The first 7 rows are patterns. Each new row is the sum of 2 different patterns, raised or lowered, with some noise. Before adding, each is slid sideways (what falls off one end comes back at the other) and multiplied by a number that may be negative. Names go in the order of the patterns.
In the rows, zero is written as 128.
Some rows, each with the names of its patterns after it:
[126 151 146 125 150 146 139 129 136 105 125 132 121  94 130 129 144 117
 115 121 131  91 119 102 125  96 138 109 121 126 154 109 114 135 127 128] -> Z807
[137  99 104 156 129 123 112  97 108 133 102 125 160 143 128 122 121 157
 159 135 122 127  87 145 114 137 144 125 120 172 161 114 126 128 122 112] -> Z826
[131 140 106 118 100 141 119 143 128 131 140 162 139 110 135 128 137 118
 140 119 117 156 157 126 138 139 128 151 135 130 158 136 141 105 120 122] -> Z706
[107 132 119 138 133 147 108 100 127 153  94 140 135 127 117 126 107 134
 143 106 136 123 118 119 139 170 138 109 125 107 114 126 126 126 123 119] -> Z700
[126 145 123 160 117 137 117 125 105 122 125 122 127 142 144  92 117 144
 111 113 109 111 119 146 139 130 136 133 104 134 129 118 129 112  95 131] -> Z25
[129  88 118 120 103 154 125 120 105  94 153 170 104 123 149 113 102 142
  93 101  85 130 105 142 154 133 155 139 121 157 114 114 120  76 134 129] -> Z489
[122 135 147 124 100  91 119 163 137 150 155 118 125 102 156 129 106 146
 134 202 139 110 131 125 116 145 118 139 127 134 132 108 128 152 128 137] -> Z491

New rows, each followed by the names of its patterns:
[105 106 150  93 141 107 138 144 137 100  88 118 158 119 129 180 121 103
 112 163 140 117 148 111 186 130  95 119 142 104 137 119 132 133 157 123] -> Z25 Z491
[ 88 128  90 137 109 116 129 165 159 135  97 116  94  87 161 137 135 114
 135 157 122 126  45 105 135 113 122 154 102 130 123 124 132 148 138 123] -> Z25 Z491
[109  56  43  20  83 105 103 101 109  81 108  65  90  87  59 104  77 163
  81  52 108 103  65 106  77  90 100  90  87  87  87 116  60  82  68  88] -> Z706 Z491
[130  95 187 160 136 132 154 161 145 180 131 133 130 116 165 206 125 144
 176 137 142 193 118 127  98 155 101 171 162 164 174 179 149 177 143 141] -> Z25 Z489
[184 116 143 117 140 142 153 170 183 130 161 122 157 125 154 142 134 102
 138 156 121 148 142 155  96  96 136 134  90 135 142 126 150 139 116 147] -> Z807 Z700
[ 84 125  77 103  66  76  57  94  99  59  73  60  91  58  79  83  67  75
  98  87  59 101  82  83  78 112  73  71  90 109  86  92  87 107 101 104] -> Z807 Z706
[133 142 135 104 155 140 157 145 143 131 151 141 116 135 151 137 126 151
 129 138 176 155 134 131 146 113 156 132 142 160 156 150 122 134 130 128] -> Z706 Z25
[ 91 126  78 104  76 100  93 123 145 116 128 128 131 167 107  77 100  49
 103 123 120  97  84 108 109 129 108  54  87  97 137 157 103  99 143  95] -> Z489 Z491
[160 154 130 131 137 108 111 132 122 110 109 103 139 131 159 155 126 131
 121  97 128 135  89 102 154 147 100 127 157 107 141 134  94 121 153 154] -> Z826 Z25
[138 135 158 110 143 128  92 121 142  89 139 159 144 126 140 118 117 153
 116 135 133 111 100 147 174 158 110 159 106 129 124 131 115 125 123 108] -> Z700 Z25
[154  95 117 159 102  96 116  97 104  85 118 127 136 157 123 161 117 125
 146 106  87 124  85 117 118 119  84  91  98 100 123 102 104  99  85 155] -> Z807 Z489
[137 100 130 151 110 154 151 130 123 152 110 118 158  84 130 165 164 161
 101  86 179 166 118 137 154  80 177 142 177 144 148 111 147 156  95 118] -> Z826 Z489
[167 170 162 130 171 179 153 126 159 150 136 151 125 117 180 162 133 142
 120 125 150 136 178 188 152 149 131 136 175 177 155 142 146 101 168 133] -> Z826 Z700
[122 139 125 125 153 160 146 123 112 116 117 161 148 146 134 123 144 155
 158 139 155 145 122 111 131 133  99 170 142 141 125 150 113 155 165  95] -> Z706 Z700
[136 137 108 106  84 143 143 101 161 125 105 137 127 131 139 117 128 146
 101 131 128 141 111  73 122 167 162 153 109 122 110 106 140 137 167 101] -> Z700 Z491
[122 136 104 119  83 139 125  94 120 139 147 103  72 113  78  77 114 118
 132 116 119 129 110 143  56 108 115 125 131 132 101 160 117 141 114 145] -> Z807 Z491
[114 157 128 142 142 149 134 196 159 129 123 135 129 114 123 101 125 158
 137 125 127  98 125 147  95 113 166 143 130 128 113 159 164 123 124 126] -> Z826 Z706
[162 164 141 116 128 106 139 137 134 122 161 150 166 137  97 129 141 127
 125 172 140 128 161 162 156 169 154 133 158 116 152 159 152 163 114 125] -> Z826 Z706
[119 108 109 128 119 101 104 145 107 126 109 121 138 155 128 115 121  89
 121  98 149 136 104 126 161 154 118 123 107 108 106 121  95 119 135 119] -> Z826 Z25
[117 113 152 144 172 126 141 105 131 143 162  94 136 145 152 132 144 137
 128 165 159 115 152 160 127 160 173 119 152 127  93 119 157 156 146 119] -> Z826 Z25
[ 99 176 124 129 135 167 151 154 152 137 169 131 148 126 142 130  91  98
 155 139 169 139 126 132 141 111 136 134 131 118 137 116 113 153 184 122] -> Z807 Z700
[ 87 116 101 103  98 136  96 114 125  84  97 135  99 101  95  95  79 116
  77 111 100 147 122 119 113  99 120 106 161 107 106 108 120 122 111  86] -> Z706 Z25
[127 107 107 121 121  99 139 148 117 106 120 114  99 133  84 132  97 129
 102 133 164 161  94 112 115 115 125 123 145 139 116 128 148 128 140 140] -> Z807 Z700
[192 156 184 176 148 170 218 219 161 198 169 177 154 181 133 150 199 173
 172 174 159 130 172 164 161 195 175 165 164 184 211 206 189 173 158 143] -> Z826 Z25
[180 105 140 112 113 114 143 116 150 115 109 148  97 126 150 130 118  75
 117 154 120 117 105 117 150 130 142 151 135 115 110 134 118  86 152 152] -> Z700 Z491
[122 122 111 133 132 120 148 126  95 149 143 155 125 168 100 138 124 121
  79 123 127 138 121 132 139  99  89 139  94 112  85 120 106 142 138 152] -> Z807 Z25
[166 203 196 195 174 202 166 111 148 184 180 193 154 144 166 180 177 219
 171 184 169 150 171 167 142 162 187 156 198 169 182 164 208 198 160 165] -> Z826 Z700
[158 102  92 149 113 126 106 124  99 153 109 120 144 119 137 161 142  98
  91 113 147 117 152 127 114 149 149 127 139 150 120 152 121 121 129 146] -> Z706 Z700
[173 118 118 147 109 107 117 118 105 167 160 138 147 127 121 161 109 126
 154 113 145 135 135 130 151 136 116 153 110 144 110 119 167 165 116 164] -> Z826 Z489
[124 107 125 125 146 124 106 109 134 115 126 114 175 141 153 127 144 136
 150 153 118 111 130 138 117 119  99 118 121 107 130 101 118 109 132 128] -> Z807 Z706
[ 96 101 129 141 136 134 135 116 124 139  95 110  92 136 150 152 103 132
 115  88  70 109 101 122  62  96  96 118 117 182  83 118 117 103 120 125] -> Z807 Z826
[163 179 165 129 134 175 149 151  96 175 168 168 152 183 131 174 147 153
 121 163 174 142 133 151 143 134 129 137 134 154 164 155 118 161 136 127] -> Z807 Z491
[107 139 119  64 110 123 124 127 133 123  68 136 159  94 138 136 133 148
 138 118 151 141  86 114 109 119 108 111 117 112  99 151 143  96 131 121] -> Z826 Z700
[115 134 132 116 147 150 109  92 131 141 157 118 162 135 166 154 110 120
 149 165 152 162 128 153 135 116 155 144 130 142  97  99 131 144 138 173] -> Z826 Z700
[143 185 126 154 160 161 143 163 113 124 162 127 109 149 148 147  94 117
 147 144 121 140 116 135 109 154 128 149 136 171 114 121 131 157 162 140] -> Z807 Z700
[150 122 149 126 154 101 146 116 138 131 137 113 126 150 127 123 115 164
 130 126 150 120 124 143 130 109 124 114 122 126 128 121 120 153 136 147] -> Z706 Z25
[154 125 151 102 105 121 126 129 142 109 137 159 147 195 119 139 122 165
 139 132 132 105 148 136 152 157 120  90 160 146  96 127 159 115 157 157] -> Z706 Z489
[152 142 137 143 193 187 163 158 160 107 172 148 154 169 139 123 188 176
 161 152 184 143 154 151 135 120 171 155 149 146 148 156 127 129 168 162] -> Z826 Z25
[134 179 165 149 212 159 177 161 221 162 178 178 140 152 167 181 190 142
 139 197 144 138 191 176 144 181 175 197 176 192 154 149 166 124 160 173] -> Z25 Z489
[153 132 139 151 124 146 121 120 135 133 160 142 123 131 139 131 135 145
 162 134 132 111 151 140 154 142 181 131 135 140 182 105 164 150 142 112] -> Z807 Z700
[133 144 114 158 119 134 166 160 145 138 128 131 140 118 168 175 143 155
 152 154 175 175 136 134 144 113 153 155 146 153 150 138 189 190 133 146] -> Z826 Z25
[123  91  96 164 157 112 117 148 129 102 114  70  97 119 133 124 160 139
 130 125 158 120 131 130 119 178  93 116 129 123  86 131 111 118 146 129] -> Z489 Z491
[146 126 131 134  89 108 126 146 108 140 137 118 152 133 131 125 124 148
 166 109 125 133 135 134 142  95 138  96 128 118 151 151 152 146 129 144] -> Z700 Z489
[158 157 167 145 156 115 109 150 104 119 126 111 152 150 138 205 131 147
 132 194 135 153 158 109 116 153 163 158 107  91 156 120  99 148 142 106] -> Z807 Z489
[119 104 114  88 103  84  95 126  91  82 107 117 113 112 145  80  95 103
  99  84 104  88  99 108  98 116  69 120 129  99  96  84 114 108 149 109] -> Z706 Z25
[132 142 139 125 119 133 128 142 159 161 136 130 137 139 140 133 138 112
 126 122 130 100 141 138 159 110 105 124 151  80 136 118 133 101 142 102] -> Z807 Z700
[124 126 116 113 109 110 117  88 119  99  76 134 109 138 118 104 103 113
 123 127 165 120 127 102 114 136 131  94 106 136  88 132 103 135 121 126] -> Z826 Z706
[127 156 149 141 173 148 127 136 215 155 127 146 170 174 166 153 162 141
 167 139 169 159 157 148 155 118 181 192 134 146 128 151  89 139 139 133] -> Z807 Z25
[145 129 106 118 103 133 107 140 120 133 121 118 119 153  99 134 145 128
 114 143 109 137 121  95 125 121 121  99 126 142 141  98 131 104 113 128] -> Z706 Z700
[129 164 108 110 161 148 104 121  91 121 117 129 125 165 154 166 121 123
 174 169 149 136 164 124 156 152 169 164 142 144 161 170 132 133 112 140] -> Z807 Z826
[118 112 118 165 153 110  90 120 118 120 120 145 143 166 148 155 122 165
 142 117 122 110  92 145 100 145 150 134 157 159 154 118 155 137 128 134] -> Z826 Z489
[161 138 173 170 205 139 160 191 156 165 115 178 195 165 186 191 164 178
 166 155 166 170 178 148 153 171 174 167 156 152 176 165 190 159 144 142] -> Z807 Z491
[160 159 126 116  97 161 173 122 128 179 130 136 147 135 105 118 140 120
 123 170 148 146 143 127 155 105 110 131  76 123 126 133  99 146 130 112] -> Z807 Z489
[111 125 120 101 127 121 105 140 146 130 161 114 144 128 131 128 141  85
  99 122 145 151 134 121 147 142 140 106 135 134 156 149 133 142 142 134] -> Z826 Z700
[171 177 177 174 163 126 138 147 146 177 137 158 171 139 135 109 143 183
 162 180 149 121 164 175 126 167 163 173 149 139 140 159 179 132 154 159] -> Z700 Z491
[111 141  73 126  72  75  92  81  88 103  68 107  98  90 170  96  84 104
 145 117 115 124  55  91 102 112 123  86  47 117 104  71 122 144  80 129] -> Z25 Z489
[135 113 165 164 149 137 137  84 133 116 130 136 145 118 162 161 119 141
 155 121 119 123 111  86 157 124 135 120 125 118 137 115 127 141 127 158] -> Z826 Z25
[199 172 195 191 159 182 174 202 182 183 186 181 208 203 180 168 183 178
 190 156 180 204 195 179 145 165 174 150 179 137 165 129 194 153 185 174] -> Z807 Z706
[137 123 110 164 124 129 142 160 119  96 108 150 140 149 135 158 137 148
 135 160 137 141 141 123 104 130 155 144 131 108 155 101 111 132 119 115] -> Z807 Z700
[121  79 149 114 126 145 140 126 166 207 179 114 153 112  93 133  93 125
 136 102 143 128 135 197 120 133 123 172 151 132 133  76 125 161 157 175] -> Z489 Z491
[104  87 104 172 130 126 135 145 108 109 120 111 125  77 139 109 132 142
 144 189 148 106 148 100 107 124  91 135 128 122  80 126 115 122 156 146] -> Z700 Z489
[ 66  61  90 136 150  93 119 124 119 105 102  77  89  83 139 105 120 159
 118 111 108 103 143 104  73  76  54 121 114 145  55 111  95  71 140 114] -> Z826 Z489
[144 111 140 153 100  81  97 111 154 135 130 147 115 102 100 143 146 112
 150 133 187 155 122 152 117 124 131 119 136 117 106 121 126 123 150 120] -> Z706 Z491
[143 146 128 123 140 117 105 106 149 122 111 104 142 141 137 138 131 131
 123 112 112 112 137 130 108  87 111 113 147 106 155 140 147 119 120 102] -> Z826 Z25
[175 170 154 135 161 182 160 151 143 138 166 182 149 174 202 164 174 165
 157 195 187 152 166 168 148 182 182 169 190 159 162 191 192 156 165 169] -> Z826 Z25
[144 117 127 150 126 126 100  91 106 118 120  74 106  92 137  98 119 107
 117 100 136 105  97  97 119 108 101 122 126  94 126 142 110 125 122 129] -> Z807 Z706
